Every row belongs to one group in each of 3 separate groupings. Each group adds its own fixed numbers to the row, and there is some noise. The rows also spread widely along 11 directions, which tell nothing about the answers.
Some rows, each with its group in each grouping after it:
[ 19 -23  -1  25  16   2  14 -13  41 -12   5  30  55  13  16 -44  25  11
  53   6  -8   1 -20 -14  29  -2   8 -18  21 -38 -20 -30  10  32   7 -42] -> munaf z121 z264
[  9 -23  -2  20   6  -2  31 -15  20 -14   1  28  13   0  -3 -55  19  -2
  36   9  -8   2 -38 -18  32  -5   2   8 -22 -32 -36 -40   2  31   8 -22] -> Lim z343 z264
[  2  21  17 -22  13   6 -14 -10 -24  21  -7   8 -39  -1  33  54 -13   8
 -29  24 -12  18  -9 -16   3   3 -40  -1 -15   7   0  30 -11  24 -17   6] -> rupe z106 z566
[  1  -4  -2  -7 -41  -2 -36 -39 -24   7 -40   5 -14  15  41  29   7  18
  -3   7 -15  40   0 -21   6 -12  -3 -18   9  -3  13  14  15  -7  -5  -6] -> Lim z343 z435
[ -4  47 -10  11  13   2 -24 -15  20 -11  21  40 -14  13 -34  13  45 -30
 -34   1  73  14  38  -5  55  36 -13  18  37 -26  48  29 -42 -43 -33  -4] -> rupe z797 z566
[ -5  13 -43 -15 -69 -34 -22  26 -35 -44 -30  -6 -39  33  40 -20   7  34
   1  11 -21  14  -6   3 -34   2  15  52 -33  24   4 -33  32 -10  31 -20] -> munaf z121 z435
[ 10   1  11  15 -12  39 -31  -3  11  -1  -3  30 -14  27  17 -24  20   1
  20 -14   4  49   5 -36  59  10  31  32 -16 -32  -2 -22  28   2 -55 -17] -> rupe z797 z435
[ -5  18  22   7 -20   6 -18 -35  -1   5 -14  30 -40   8  22  13  18 -19
  -6  25  25  36  -9 -22  59  -2 -15  16 -34 -33  -6   1   2 -15 -39  -5] -> rupe z106 z264
[ 25  12 -19  -5  -9   1 -35  12  -6   8 -29  18   5  34  30  13  23  29
   1 -20 -14  39   2 -11   6  17  20  23  13  11  35  -3   8   2 -11 -31] -> munaf z106 z566
[ 28  -5 -33  -5  -3 -26  -8  -6   5  -2 -26  15  21  12   5   4  31  24
   1 -16 -10  16 -26   8 -11  15   5   9  19  27  19  -8 -21  10  29 -28] -> Lim z106 z566
[ 10  -6  27  27 -26 -13 -17  21  -7 -11  -6  10  26  68  65 -11  -5  31
  34   5 -40  31  23 -21 -20  -6   6  22   2 -25   3  -2  52   6   2 -36] -> rupe z106 z435
[ -8  44 -33 -30 -22   6 -27   6 -11 -14  -8  -9 -52 -16   4  -3  18  17
 -12   8  43   6   7   4  28  13  15  40 -28  26  23 -11   4 -51 -20  -4] -> munaf z121 z435
[ -1 -40 -13 -37 -46   8 -10  -1 -42 -13 -47 -83 -16 -54  46  -1 -66  56
  -3 -11 -49 -11  -2 -28 -62 -22  11 -27   0  14 -40 -14  60  -2  29  28] -> Lim z797 z264
[-51  10 -41  -6 -14   9  44   2 -20 -35  46  -9 -18 -57   6 -17 -17  16
   3 -16  45 -44  -4 -28  12  41  12  57 -30  -2  -4 -20  -3   5  23   9] -> rupe z121 z566
[ 31   7  -8 -56 -34  19 -48 -32  -5  33 -64 -37 -64 -36  26   8   5  32
   0   5 -17  48 -35   5  10 -24  11  -6 -29  45 -14 -17  28 -31 -33  12] -> rupe z343 z435
[  1  34  25 -10  -4 -20   0   9   7  -6   5   8 -23  25  34 -42  14  35
  54  33 -14   5  -3  10  12 -16   6  30 -44   7  -8 -30  30 -23   6 -47] -> munaf z343 z435
[ 36  24  32  14  51   0  25  12  27  23   8  23  12   3  11 -14   9  -1
  27   5   0   0 -10  -5  36  17  -6  37 -37   6 -10  -9 -11  -4 -24 -25] -> rupe z106 z264
[ -1 -10 -12  12 -29   5  -7  17   5 -34  -6  14 -10  29  10 -50  22   8
  17   5   6  19 -17 -20  24  -5  24  42 -15 -37 -19 -44  32  11  -9 -22] -> munaf z106 z435
[ -5  14  -9 -23 -31 -17 -19  -7 -37 -12 -24   8 -55  14  43  25  -3  29
  -4  37 -33  21 -23  -1 -18 -12 -21   6 -42  31  -6  -1  10  11  15 -13] -> Lim z121 z435
[ 20  30  30 -43  30  -1   9 -22  15  34  -8 -28  -5 -45  35   8  -9  50
  46  17  -4 -14 -25  13  13 -11  -6  -1 -38  52 -15  -8   4 -29   7 -28] -> munaf z106 z435
[-20  20   3  -3 -11  -3   3 -16 -10  -2   5  21 -19  -2  32 -18   7  19
  28  11   7   4  -5 -22  33   7  15  30 -38  -7   5 -23  14  -8   2 -29] -> munaf z343 z264
[-14  -5 -17   7 -57 -29  10 -17 -36 -25 -31  -8 -14  13  17  12 -13 -24
 -35  12   7   1  15 -25 -17  -6 -34   5   5 -40 -13  15  -1 -10  13  28] -> Lim z343 z566
[ 34   7  -7   8 -58 -26 -64 -64  12  14 -78  30   9  48  25  37  53 -25
 -12  12  21  72   3   2  44 -17 -12 -26  39 -25  27  21 -12 -39 -30 -13] -> munaf z106 z435
[ 69  25   6  16  16 -29   7  27   4   2 -37  36  -5  60   9  -9  25 -19
   1  15 -30  27  -9  10   3   0 -27  38 -41  18 -10  -4 -19  -2 -20 -17] -> Lim z121 z435

New rows. What belongs after each?
[ 21 -12  10 -26  -5   2 -31 -32  17  14 -33  23 -31  10  28 -23  29  30
  35  42 -43  42 -62   3  24 -40  -3 -34 -19  -1 -27 -38  24  38  -5 -41] -> munaf z343 z264
[ 29  29   7 -12  25 -10   9  20  17  16   5 -18  16  -5  11 -31   7  31
  34 -13  -2  -7  16  15  -5  15  13  28  -4  31  16  -9  11 -47   2 -23] -> rupe z343 z566
[  2  16 -21  21   6   2  34  17   1 -29   4   6 -20 -15 -39 -27   8 -36
 -33   0  61 -18   6 -22  39  23   1  53 -21 -34 -12 -10 -21 -30 -22  22] -> Lim z106 z264
[ 31  -6 -32   0   9 -17  28   0  -1  -9 -17  10  -7  -3 -20  -2  12 -13
 -27   2  -4  -6 -30  -8  -9   3 -26  11  -3   9 -24  -4 -36  35  13  13] -> Lim z343 z435
[-13   2  -2   7 -20 -29  13  15 -35 -18  -7 -40  15   4  33   6 -42  26
 -12   4 -18 -30  52 -20 -56   2  -9  -1  19  -8   8  22  28 -29  37   5] -> Lim z343 z264
[  9  26 -43 -37   9   9   2  14 -26  11 -11 -22 -24 -37   1  27  -9  23
 -37 -23  11 -13   2 -12 -13  28   5  28   3  41  22   8 -17  -2   3  15] -> munaf z343 z566
[-11  19   8  -5   6 -65  46  -2 -15 -17  11 -18  28  -6  32  37 -32  14
  -6  30 -10 -57  10   6 -58   3 -66  -9  15   6 -13  33 -33  13  73  -7] -> munaf z106 z566
[-18  52  30 -27  13 -20  37 -10 -20   7  17 -18 -30 -33  32  17 -31  16
  12  36  11 -42   8  -3  -1  -2 -36  21 -51  26 -15  12  -9 -26  18  -2] -> munaf z343 z435
[ 13  -3   2  -7 -41 -16 -13 -40  -4   9 -32  37 -33  25  42   1  26   8
  25  20 -35  50 -52 -10  23 -14 -11  13 -45  10 -24 -24   6  33  -2 -21] -> rupe z343 z435
[-23  39  66 -12  31 -13   6   0  17 -16  44  -9  -6   5  31 -19 -20  35
  45  64  -5 -36  22  12  -3 -25 -36 -27  -8 -16 -19   8  21 -18  21 -40] -> munaf z797 z435
[-90  43  -4  25 -33 -34 -25 -55  16 -51  55  81 -30  35  -1  -7  68  -2
   8  62  82   7   7  -3  78  14 -15  10  10 -61  49   0 -22 -17  24 -59] -> munaf z106 z264
[  6   7   1   0 -12   4 -15 -10  -8   2 -20  32 -23  31  15 -16  23   0
  12  14 -10  39 -10 -16  31  -8  -1  11 -18 -19   4 -12  11   0 -21 -20] -> Lim z343 z566
[ -5  16  24   1   1 -11 -37 -24  31 -13  -3  25 -31  26  -6 -47  46  14
  30  61  12  31  -8  17  42 -38  -8 -34   1 -34   7 -17  23 -36 -11 -43] -> Lim z343 z264
[ -2  21   1   1  30  10   4   6  -5  -2  21   6  21  -4  10  17  -7  25
   4 -19   9 -13  34 -15   0  32   3   7  22   7  32  22  -9 -12   9 -22] -> Lim z797 z566
[-34  12 -51 -42 -26  -4 -28  -1 -16 -33   8 -36 -53 -46   0  11  -3  41
 -37  22  21 -17  -2   6 -29   8  -2  -6  16  22  17   2  10 -18  26  12] -> rupe z121 z264
[ 31  15  23   5  54 -10  32   5  -2  18  -4 -15  38  -6   2  45 -28 -13
 -32   6   4 -29  30 -10 -23   6 -58 -26  38 -10  -5  60 -36  -3   1  21] -> Lim z106 z566
[ 43   9   0  -2   7  -5 -23  -7   3  16 -42  29  -4  36  14  27  25 -14
 -23  11 -10  40 -16  -6  17  -4 -25  -4  12 -12   1  13 -21  22 -26  -8] -> munaf z106 z566
[  0  19   8   7 -31 -70  17 -12 -35 -11 -19  24  -6  49  51  33  -7  10
   0  32 -42   0   3   0 -47  -2 -49  15 -26  21   2  21 -17  13  57 -22] -> Lim z343 z435
[-52  36  19  17   1  -3   7 -10 -17 -16  50  75 -54  31  34  -4  24   8
  19  38   8  14  -6 -31  54  20  -7  52 -63 -24  16 -12   1  30  -3 -40] -> rupe z343 z264
[ 14  15 -17 -33 -29 -25 -28 -16  -1  -5 -33 -17 -44 -17  18   1  11  26
  -2  33 -10  14 -25  23 -12 -15 -11 -11 -20  31  -4 -11  12 -26  11  -9] -> rupe z121 z264
[ 16 -29 -61 -11 -70  -9 -18 -22  -1 -25 -59 -10  -9 -14   1 -15  26   0
 -15 -24  14  26 -42 -17  13   0  24  24  12  -7 -19 -42   4   8   3   8] -> munaf z106 z435
[-42  21   3  29 -36 -26  -4  29 -14 -51  23  31 -24  57  28 -46  15  13
  17  31  15   4  19 -20  18   6  13  57 -28 -50  10 -29  36 -13  10 -41] -> munaf z106 z264
[  2  15   3  -6  -3  -1 -17  -9  -4  12 -12   5   4  -3  41   8   9  38
  22  -7   1  10   4 -11  20  15  23  19 -10  15  23 -10  16 -17   2 -36] -> munaf z106 z264
[ 25   7 -35   5 -47 -33 -19  -5 -21  -7 -52  -6   7  24  17  43   4 -15
 -50 -13  14  16  21 -15 -15  13 -14  19  31  -4  16  27 -15 -16  -2  20] -> munaf z106 z435
[-47  -9 -21   9 -52 -21   4 -57  -5 -32  10  26  -9  -5  12  -8  26   7
  14  15  28   2 -14 -17  26   2  -5  -5   9 -29   1  -7  -7   7  38 -17] -> Lim z343 z435
[-75  11 -12  -9 -29  14 -17 -13 -34 -30  37  25 -43   2  38   4   8  52
  13  15  12  12  -8 -30  25  19  20  30 -24 -15  33 -14  23  14  21 -35] -> Lim z106 z566
